The rows are grouped in 3 ways, from coarse to fine. Each group lies inside one group of the grouping before and may be the whole of it. The rows also spread widely along 2 directions, which tell nothing about the answers.
In the rows, 128 means zero.
Known rows, each followed by its group in each grouping:
[110 107 106 104  92 100 107  90 129 189 117 124 112 113 144 117 155 142
  75 114] => koz bimeb Q_165
[118  93  95 125 132 124 110  91 101 204 102 114 137 128 151 122 149 123
 112 110] => koz Badut Q_157
[116 124 124 102  68  99 105 102 140 193 105 138  99 120 150 117 158 143
  69 107] => koz bimeb Q_638
[135 162 152 130 161  87 106 109  76 165  91 142 121 131 124 112 122 149
 189 128] => mef tif Q_179
[119 120  98 136 164 174  90  90 111 179 122 120 139 150 137 119 133 152
 162 131] => kiber Sosat Q_839
[ 91 109 109 147 175 115 125 109 135 139 124 113 154  91 126 137 142 138
 151 140] => mef metim Q_886
[ 91  68  81 118 105 116 120 100 153 183 123 107 133  97 148 123 160 141
  49 107] => koz bimeb Q_732
[ 87 110 116 131 142 110 136 123 167 133 130 121 149  76 132 133 148 135
 122 125] => mef metim Q_88
[106 128 138 116 113  96 132 117 157 135 116 141 125  81 133 132 142 139
 130 122] => mef metim Q_640
[ 91  75  62 136 170 197 116 112 133 150 163 116 169 113 169 127 137 145
 121 136] => kiber muta Q_341
[145 158 140  87  93 152  95 120 109 171 119 159  94 148 159 109 131 152
 152 124] => kiber muta Q_754
[104  84  85 122 102 120 125 101 130 193 107 115 130 104 160 130 161 122
  81  96] => koz Badut Q_791
[156 187 158  73  57 136  95 103 108 192 107 162  68 132 141  97 148 140
 169 123] => kiber Vuti Q_573
[118 112 108 118 124 100  87  83 101 202 113 123 121 140 135 117 155 141
 114 129] => koz bimeb Q_165
[130 146 118  95 103 155 107  99 117 183 127 139 108 116 150 109 153 137
 156 132] => kiber Vuti Q_573
[147 159 139  96 115 155  87 115  94 179 120 155 101 157 158 109 129 150
 168 132] => kiber muta Q_754
[129 149 119  85  82 153 116 104 135 177 127 142 102 104 152 109 154 135
 137 119] => kiber Vuti Q_573
[133 170 161 129 147  86  88 105  98 168  91 143 113 136 112 126 131 142
 205 145] => mef metim Q_886

New rows, each followed by its group in each grouping:
[110 137 131 124 140  95 134 118 115 146 107 135 128  90 134 117 128 149
 138 114] => mef tif Q_179
[ 86 105 107 138 156 111 134 116 154 132 126 115 151  78 133 141 143 138
 127 129] => mef metim Q_886
[114 113 113 104  90  97 102  88 122 192 110 130 107 120 143 118 155 143
  86 115] => koz bimeb Q_165
[ 96  98 107  96  46 105 131 109 173 176 120 129 105  84 160 121 158 140
  23  95] => koz bimeb Q_638
[162 173 151  92 108 150  78 113  83 187 114 164  93 174 154 108 127 151
 184 132] => kiber muta Q_754
[121 116  98 123 166 181  96 110  99 173 140 128 143 149 161 120 134 147
 166 142] => kiber muta Q_754
[123 153 149 109 109  83 136 123 124 146 101 147 108  89 132 110 128 151
 131 106] => mef tif Q_179
[ 94  73  80 146 164 132  96  84 110 200 124  99 155 131 147 129 159 139
 101 134] => koz bimeb Q_638
[144 154 131 102 113 157  83 112 102 173 121 159 108 156 154 107 127 147
 166 133] => kiber muta Q_341
[105 116  99 104  77 161 129 109 178 147 131 135 113  94 153 118 139 152
  76  98] => kiber Sosat Q_839
[116 143 138 138 163  97 104 109 111 155 104 129 133 117 118 131 138 143
 182 141] => mef metim Q_886
[144 188 182 105  99  69 101 116 116 160  81 164  87 122 116 119 134 141
 180 125] => mef metim Q_886
[119 150 146 129 150  97 100 114 123 157 106 134 133 121 115 125 140 135
 180 141] => mef metim Q_88
[ 86 106 112 144 167 113 124 119 146 142 128 114 160  90 126 135 147 133
 145 139] => mef metim Q_88
[120 153 151 128 149  95  99 113 119 160 106 138 131 125 116 124 138 135
 183 142] => mef metim Q_88
[124 135 120  83  75 160 121 129 149 150 136 151 100 111 170 114 135 150
 106 110] => kiber muta Q_754
[108 112 102  95 102 173 128 124 149 147 147 137 125 105 171 119 141 147
 101 116] => kiber muta Q_754
[114 104 103  99  49 105 134 111 149 187  98 134 106  92 162 126 161 126
  58  79] => koz Badut Q_791
[115 141 136 142 175 100  99 104 105 161 103 125 137 122 116 130 136 140
 192 148] => mef metim Q_886
[110 107 111 121 103 109 100  93 126 198 112 125 118 125 148 117 156 141
  84 118] => koz bimeb Q_638
[136 151 126 103 100 151  96  97 128 174 109 146  98 141 141 109 131 156
 141 110] => kiber Sosat Q_839
[101  97  85 110 115 177 125 120 154 144 154 137 137  99 171 121 135 148
  96 122] => kiber muta Q_341
[130 138 134  93  70  82  94  91 115 200 101 144  84 133 136 109 155 142
  96 112] => koz bimeb Q_165
[130 117 111 121 112 108  97  91  89 218  85 130 117 142 149 123 156 122
 133 108] => koz Badut Q_791
[119 100  97 141 187 113  69  65  65 218 114 108 145 170 127 124 153 142
 157 150] => koz bimeb Q_165
[ 99  91  91 118 121 109 106  86 121 190 124 114 129 117 139 122 160 140
  87 121] => koz bimeb Q_165
[ 94  67  72 130 119 128 130 100 131 191 113 105 144  98 165 135 166 121
  77 100] => koz Badut Q_791
[ 81  51  70 138 148 127 113  92 135 188 128  97 154 105 145 127 162 139
  67 123] => koz bimeb Q_732
[136 124 121 141 163 113  57  74  60 231  95 123 128 183 131 117 150 142
 168 145] => koz bimeb Q_638
[148 154 135 104 133 159  82 111  88 179 121 152 108 166 156 111 130 150
 181 137] => kiber muta Q_754
[ 73  91  98 140 146 113 146 118 172 119 137 111 152  56 133 140 146 138
 104 124] => mef metim Q_886
[114 115 117 118 101 107  97  92 124 199 107 128 112 129 145 117 153 142
  89 116] => koz bimeb Q_638
[103 129 127 122 129  97 146 121 128 139 112 133 131  78 137 118 130 149
 120 111] => mef tif Q_179
[132 130 111 125 175 175  80 103  77 184 131 134 134 172 155 117 133 148
 193 148] => kiber muta Q_754
[ 98 123 126 116 114  94 153 128 148 130 116 132 128  64 141 118 133 150
 101 100] => mef tif Q_179
[105 126 125 144 177 110 106 108 124 155 117 123 152 113 120 130 142 135
 178 146] => mef metim Q_88
